There are 7 hidden switches. A switch that is on adds its own fixed numbers to the row, and there is some noise. The rows also spread widely along 8 directions, which tell nothing about the answers.
Known rows, each followed by its switches (1 for on, 0 for off):
[ -2 -30   1  -7   6  -4   3  -3  20  10  -2   2  10   8   3  27  -1  -5
   4  21   5 -15  15   6 -10  -7  10  12  -9 -20  -3  11  10  28 -13  -1
  -3   9]
1 1 1 0 0 1 1
[  1 -18   1 -18  10  11   4   8  28  22 -10  22 -29  45 -34  42  20 -34
   8  29  19  -3  16  -4   0 -13   0  -4   4 -17  20  21 -11  27 -21   1
   4   6]
0 1 0 0 1 1 1
[  1 -16  -6 -15   6  -9   4 -14  25  10   1  18  -8  26  -1  19  -2 -11
   4  18   0  -3  16   4  -4 -17  14  20 -11 -21   4  15 -12  20   1 -13
   1   3]
0 1 1 0 1 0 0
[  2 -24  13   0   6  -2 -16   9  -1  11  -8   6  11  23   6  14   9   1
 -13  27   4 -11   8  -2   2   7  10  17  -9  -7   3  -4 -13  14 -25   3
   5   1]
0 1 1 0 0 1 0
[-12 -23 -12  -2  11  10   0   0  18   3   1   2  -7  15   7  39 -22  -4
  10  26  -7   4  13  30  -5 -15   2   8  13 -44  -4   7  -3  22  -4 -27
 -17  30]
1 1 1 0 1 0 1
[-11  -9   0  -4  12   9  -5 -12   9  12   5  15 -12  23   0  27  -3  -6
 -10  16  -6 -11  13   6   8 -20   5   9   9 -10  16   5  -9  19 -17 -17
 -14   8]
0 1 0 0 1 1 0
[-18 -22  31  13 -32 -14 -17   5  -9  14  -8 -22  18   5   4   8  23  17
 -20   5  17 -30  14   0  -7   9  -8   6 -12  -4   3  -5  28  13 -28  28
 -11 -12]
1 1 1 0 1 0 1
[ -4  -5   0 -35   8 -45  10  16  16   3 -23   3 -16   5 -25  40 -17  -6
  23   4  26  -8  13   9 -24  -4  -7 -36  10 -31   2  55  39  29 -40 -23
  -3  29]
1 0 1 0 1 0 1
[-12  -6  20   6   2  11  -3 -19   2   7   0   6  19  11  12  28  14  11
  -9   5  -6 -25  14 -16   0  -6   6  10   1 -12  15  -4   8  19  -6   0
  -3   0]
0 1 1 1 0 1 0
[  7  -3  -5 -21  12 -10  -1 -29  20   6  -9  26  -1  25  -9  11   9  -2
   3   3  -1  -3  10 -20  12 -18  20  19 -20 -12  20  18 -11  16  -3  -7
   6  -8]
0 1 0 0 1 0 0
[  7 -11   5  -6  16  12   6 -17  17  12 -18  10  -6   7  11  46   4  -2
  12  22  -6 -14   8 -11  -1   0  16  10  -9 -30   5  11   9  34 -14 -11
   4   0]
0 1 0 1 1 1 0
[  8 -28 -12  -8  23  -7 -26  32   6  -8 -15  10  14  30 -18  -7 -30   3
   4  28  12  35   2  23  10   4  23   4 -10 -23   3   1 -35   0 -13 -24
   0  25]
1 0 0 0 0 0 1
[  6 -19 -15 -30  27 -18  13  -3  30   8  -8  22  -7   5  -9  28 -14 -14
  14  17   5  -5  18   9 -12 -14  15  -6   0 -28   1  39   8  30 -16 -27
   1  14]
0 0 1 0 0 1 1
[ -7 -33   2  -2 -17 -33 -21  26   7   5   9   0   9  27 -22 -19 -13  -7
 -16   9  23   6  11  20  -9  -3   3   6 -21  13   8   5 -10   8 -27   5
  -8   7]
1 1 0 0 0 0 1
[  3 -39 -24 -24  15   7  -6  10  30  16 -13  13 -29  32   7  25 -15 -20
   5  46   1  10   9  24   6 -13  22  27  -4 -34  -6   7 -37  24 -33 -24
  -5   2]
1 1 0 0 1 0 1
[ 12 -10   9  -6  13 -18  10   0  10  14 -12   5   2  -2 -11  29   5  -7
   2   5  11 -13   8  -2 -18   7   4 -11 -12  -3   7  28  28  34 -16   3
   9   4]
0 0 0 0 0 1 0
[-14 -15   5 -12   3  -9   1  -1  20   5   4  18  -3  34 -18  17   0 -12
  -2  20   7 -11  21   2  -4 -22   8  11  -2  -8  17  12  -6  17 -10  -7
 -12   6]
1 1 1 0 1 1 0
[  0 -17 -13 -40  11 -13  -8 -11  26  14 -10  31 -22  35 -14  10   3 -13
  -2  17   6  -3  14 -11  17 -24  19  14 -11 -15  15  25 -29  15 -38 -17
  -4  -9]
0 1 0 0 1 0 1
[  8 -22  -1 -20   9  -9  -8  -2  13   3 -29   1   0   1  17  33  -8   8
  15  22   3  -3   9  -3  -3   3  20   8 -10 -45  -7  18   1  22 -28 -19
   1   2]
0 1 1 1 1 0 1

New rows, each followed by its switches (1 for on, 0 for off):
[ -6 -11  15   6   6   9  -8   8  -2  15  -1   2  -3  27  -8  38   9  -8
 -10  16   3 -10   6   3  -2   0 -11  -7  15  -2  15   6   3  21 -24  -1
  -2  20]
0 1 0 0 0 1 0
[  3 -16  -9  -9   9  -3   5   4  27  10   1  14 -15  35 -13  32  -3 -22
   9  28   8   9  13  13 -10 -13   4   7  -1 -23   9  16 -13  24   2 -15
   3  17]
0 1 1 0 1 0 0
[-10 -25  -5 -16   5 -18 -10   9  15   6   2  13  -1  20  -5   6 -12  -5
  -3  20  12  -7  18  13  -6 -15  10   7  -8 -15   5  13  -3  14 -21 -12
 -15   9]
0 1 1 0 1 1 1
[-12 -19   5 -14   8  -6  -5  15   3  14  -3   5 -19  11  18  45 -14  -3
  -7  25   5 -21  11  12 -13  -2   0  -5  22 -18   0  14  10  26 -55 -24
  -8  16]
0 1 1 1 0 1 0
[ -3  -3   7   1  -4  -7  11 -25  18   6   6   9  -2   8  -7  24  -4  -4
   5  -6  -3  -8  15  -5 -12 -19   2   2 -13 -12  19  15  17  26  12  -9
  -5   6]
0 1 0 1 1 0 0
[ -9  -2  18   1   1 -17 -22 -21 -20  -6 -14  -3  34  -9  29  12  -4  41
 -11  -7 -10 -24   5 -16   8   0   7  10  -6 -17   5   5  19   5 -18  -9
 -10   6]
0 1 1 0 1 0 0
[  4  -3  12  -6   7 -22  -2  17   2  -6 -13   4  12  20 -23  36  -9  -2
  14  13  20   1  10  -3 -17   2  -5 -26   3 -17  14  29  20  18 -13 -10
   3  37]
0 1 1 0 1 1 0
[ -1 -20   4   9   4  -8 -12  25   6   4   1   2   7  26 -19   6 -13  -7
  -6  16  12  15   6  23  -6   2   2  -2  -5  -4  10   3 -12  12  -3  -5
   2  18]
1 0 0 0 0 0 0
[-12  -7  11 -28  -1 -17  -8  -3  14   7 -17  14  -7  38 -23  25  13  -6
   7  10  17 -11  14 -14   8 -15   2   0   5 -20  19  24  -2  13 -31  -3
  -3   6]
1 1 1 0 1 0 1
[-16  -6  25 -12  -1 -16  -4   7   0  15  -8   6   0  23 -15  24  19  -2
 -12   5  17 -28  16  -8  -6  -1  -4 -10  10   0  16  17  19  17 -38  11
  -1  -1]
1 0 1 0 0 1 0
[-12  -6  -7 -10  12 -12 -15   4   2  -4   1   9 -13  11   5  24 -43   7
  -2   8  -3   7   7  19  -3 -15   4  -7  16 -25   8  17  -2  11 -31 -46
 -20  33]
0 1 0 1 1 0 0
[-12 -21  -9  -8  25   3  -3  -6   5  11   8  11  -3  -1  28  25 -23   7
 -16  19 -16 -14  13  25  -1 -12  12   9  18 -22  -7   5  -3  22 -19 -30
 -15  13]
0 0 1 0 0 1 0
[-21 -10   1  12   4  25  -3 -16   9  16  23  11 -16  21   4  18  -5  -5
 -20   6 -16  -5  14  26   7 -25  -4  12  19 -12  14  -7 -14  14   5 -17
 -24   5]
0 0 0 0 1 0 0
[ -2  -9  13  -9 -11 -32  -8   7   6   0 -13  -4   8   0 -15  21 -11   4
   8  -5  20  -7  10  -8 -17   1  -3 -19 -15 -12  12  26  33  21 -28  -5
  -3  11]
0 1 0 1 1 0 1
[ -1 -21   4   2   7   6  -6   3  15   2  -9  10  16  26 -14  18   6  -6
   5  26   7   3  14   2   1  -6  10   7 -12 -26  11   1 -11  17   7   2
  -3  15]
0 1 1 0 1 1 1
[ -8 -25  -7 -21  14 -26 -18   5   6  -9  -2  14  21  11  -3   2 -29   9
   1  14   6  -1  11  10   1 -15  19   6  -5 -16   3  15  -4   6 -26 -25
 -14  23]
1 1 1 0 0 1 1
[  2   4  15 -34  11 -28 -15 -13   5  -8 -34  29  27  31 -34   7  23   9
  15   6  21 -11  11 -47  18  -7  19  -5 -21 -19  28  27   0   6 -21   3
   8   2]
0 1 1 0 1 1 1
[-11 -17  10 -12  -3 -15  -3 -21   8  10  -5   4   9  -4   8  19  10   9
  -6   5   1 -34  18  -8  -4 -10   7   8 -10 -15   4  17  23  22 -24   1
 -12  -7]
0 1 1 0 1 1 1
[-14   3  28  -9  10   2  -8 -17  -8   0 -34   4  24   4  -9  37  26  21
   7   2   6 -27  11 -26  12   1   2 -13   9 -32  17  19  31  16 -20   8
  -4   7]
1 0 1 0 1 1 1
[ -9  -3  12 -15   1 -18   1  -2  17   4  -4  22   0  17 -22  18   4  -3
   1   2  12 -15  22  -6  -7 -15   8 -11  -4  -7  21  18  11  16  -7  -9
  -6   0]
0 0 1 1 1 1 0
[ 19 -25  -6 -28  24 -13   4   5  19  19 -24   7 -23   0  21  48 -14 -11
  10  33   4 -12   5  -3 -11  10  21   4  -6 -27 -10  26   8  39 -58 -23
  14   0]
0 1 0 1 0 1 0
[  4 -15 -14  -2  17  30  11 -13  36  13   0  18 -19  37 -19  43   5 -27
  18  26  -5  19  12  15   5 -22   5   9   1 -35  17  10 -25  29  20 -13
   0  17]
0 1 0 0 1 0 1
[ 11 -14 -11 -31  16 -22   2 -10  25   1 -19  18  -7   8  11  29 -15  -1
  17  22   1  -1   9  -6  -7  -8  25  12 -19 -36  -1  27  -3  26 -16 -28
   7   2]
0 1 1 1 1 0 0
[-14 -15  -4 -25   3 -19  -5 -20  14   6  -1  14  -9  -2  11  16 -21   8
  -3  -5  -5 -19  16   0   5 -23  12   6  -1 -20   7  21   9  19 -37 -29
 -21   2]
0 1 0 1 1 0 1
[ -2  -1  13 -21   1  -8 -20 -12   0   6 -25  16   1  37 -22  16  26   4
  -2   5  12 -11   7 -33  24  -6   8   3  -3 -13  24  15 -11   8 -36   6
   3  -8]
0 1 0 0 1 0 1
[ -8 -15   6 -24  -7 -34 -10   8   8  -2 -19   0   3   4  -3  27 -21  10
  11   8  16 -10  12   0 -11  -2   3 -14   3 -28   3  26  23  18 -41 -21
 -10  17]
1 1 1 1 1 0 1
[ -5 -20  -6 -16  13  -2  -1 -11  12  14  -8   7  -9  -1  13  32  -9   0
   0  19  -1 -17  12   8  -1 -11  12   6   2 -22   0  20  12  28 -34 -16
 -12   6]
0 1 0 0 1 1 1
[ -7 -25  -3  -5  12   0  -7  -3   3   7  -9  -2   6  -6  24  29 -14  11
  -2  24  -7 -17  13  16  -5  -4  11   8   3 -34  -9   7  11  22 -25 -18
 -17  15]
0 1 1 0 1 1 1
[ -7 -25 -10  -9  20   1 -13  12  11  -5   0  14  12  28  -6  22 -26  -1
   6  30   3   9  12  21   4 -15  14   7   9 -26   4   5 -18  10 -16 -25
 -12  33]
1 1 1 0 0 1 1
[ -2 -22   4 -13  -8 -37  -3 -14  14   0  -1   3  29  -1   1  -8  -7  12
  -1  -2   8 -16  15  -4 -12 -10  14  15 -32  -9   0  17  18  17  -7   1
  -2  -2]
1 1 1 0 0 0 1
[  1 -19  -5  15  12  21  -2 -15   8  13   9  -1  -1  11  22  26  -9   0
  -9  15 -21   2   6  17   0  -8   8  23   1 -20   1  -8 -16  23   2 -15
  -3  13]
0 1 0 0 0 0 0
[ 10  -7   4 -32  18 -25  -2   7  12   3 -29  18  -6  26 -16  36   4  -8
  14  24  16  -6   8 -18  -2   1  10  -8  -6 -22  12  32   3  23 -33 -11
  12  13]
0 1 1 0 1 1 0
[ -9 -14   2  -5   2 -19  -9  -4   6   2   5   8   9   9   1  -7 -15   9
 -14   3   0  -6  15  12  -3 -13  11  10  -9 -13   6   8  -3   7  -1 -14
 -13   0]
0 0 1 0 1 0 0
[  1 -22  -8 -20  16 -19   4  -6  17   3  -8   6  15  -3   7  26 -17   5
  13  15   4 -12  13   5 -10  -8  15   2  -9 -24  -3  24  18  28 -19 -16
  -3  21]
1 1 1 0 0 1 1
[-12  -7  22  14  -3 -20 -11  -1 -13  -3   2  -8  35 -14   4  -1  -7  23
 -15  -4   0 -19  15   5 -14   2   2  -6 -13  -5   6   3  34  12   5   1
 -15   7]
0 0 1 0 1 1 0
[  5 -16 -14 -19  23   2  -7   0  23  -8 -14  30   9  43 -32  13 -10 -14
  21  30   9  20  12  -3  15 -18  25  10 -17 -28  21  11 -31  11   1 -19
   0  19]
1 1 0 0 1 1 1
[ 13 -12  -7 -13  18 -18  -3 -12  11  -1 -14   6  15   2  16  27 -17   8
  12  14  -5   1   4  -1  -6   2  17  11 -16 -28  -4  20   3  25  -7 -19
  11  18]
0 1 1 0 0 0 0
[  8   2  13  -7   6 -32 -10   9   1 -14 -20   8  24  11 -28  15 -13   6
  16   2  20   4   8 -17  -9   4   7 -21 -19 -11  23  25  23  15 -11  -9
   7  25]
0 1 0 1 1 1 0
[  3 -32  -1  -1  -4   5   1  -5  29  15   1  11  -7  23  12  13   4 -11
  -2  29  -1  -2  19   6  -4  -7  22  32 -26 -23  -1  -4 -21  22   6  -3
   2 -16]
0 1 1 1 1 0 0
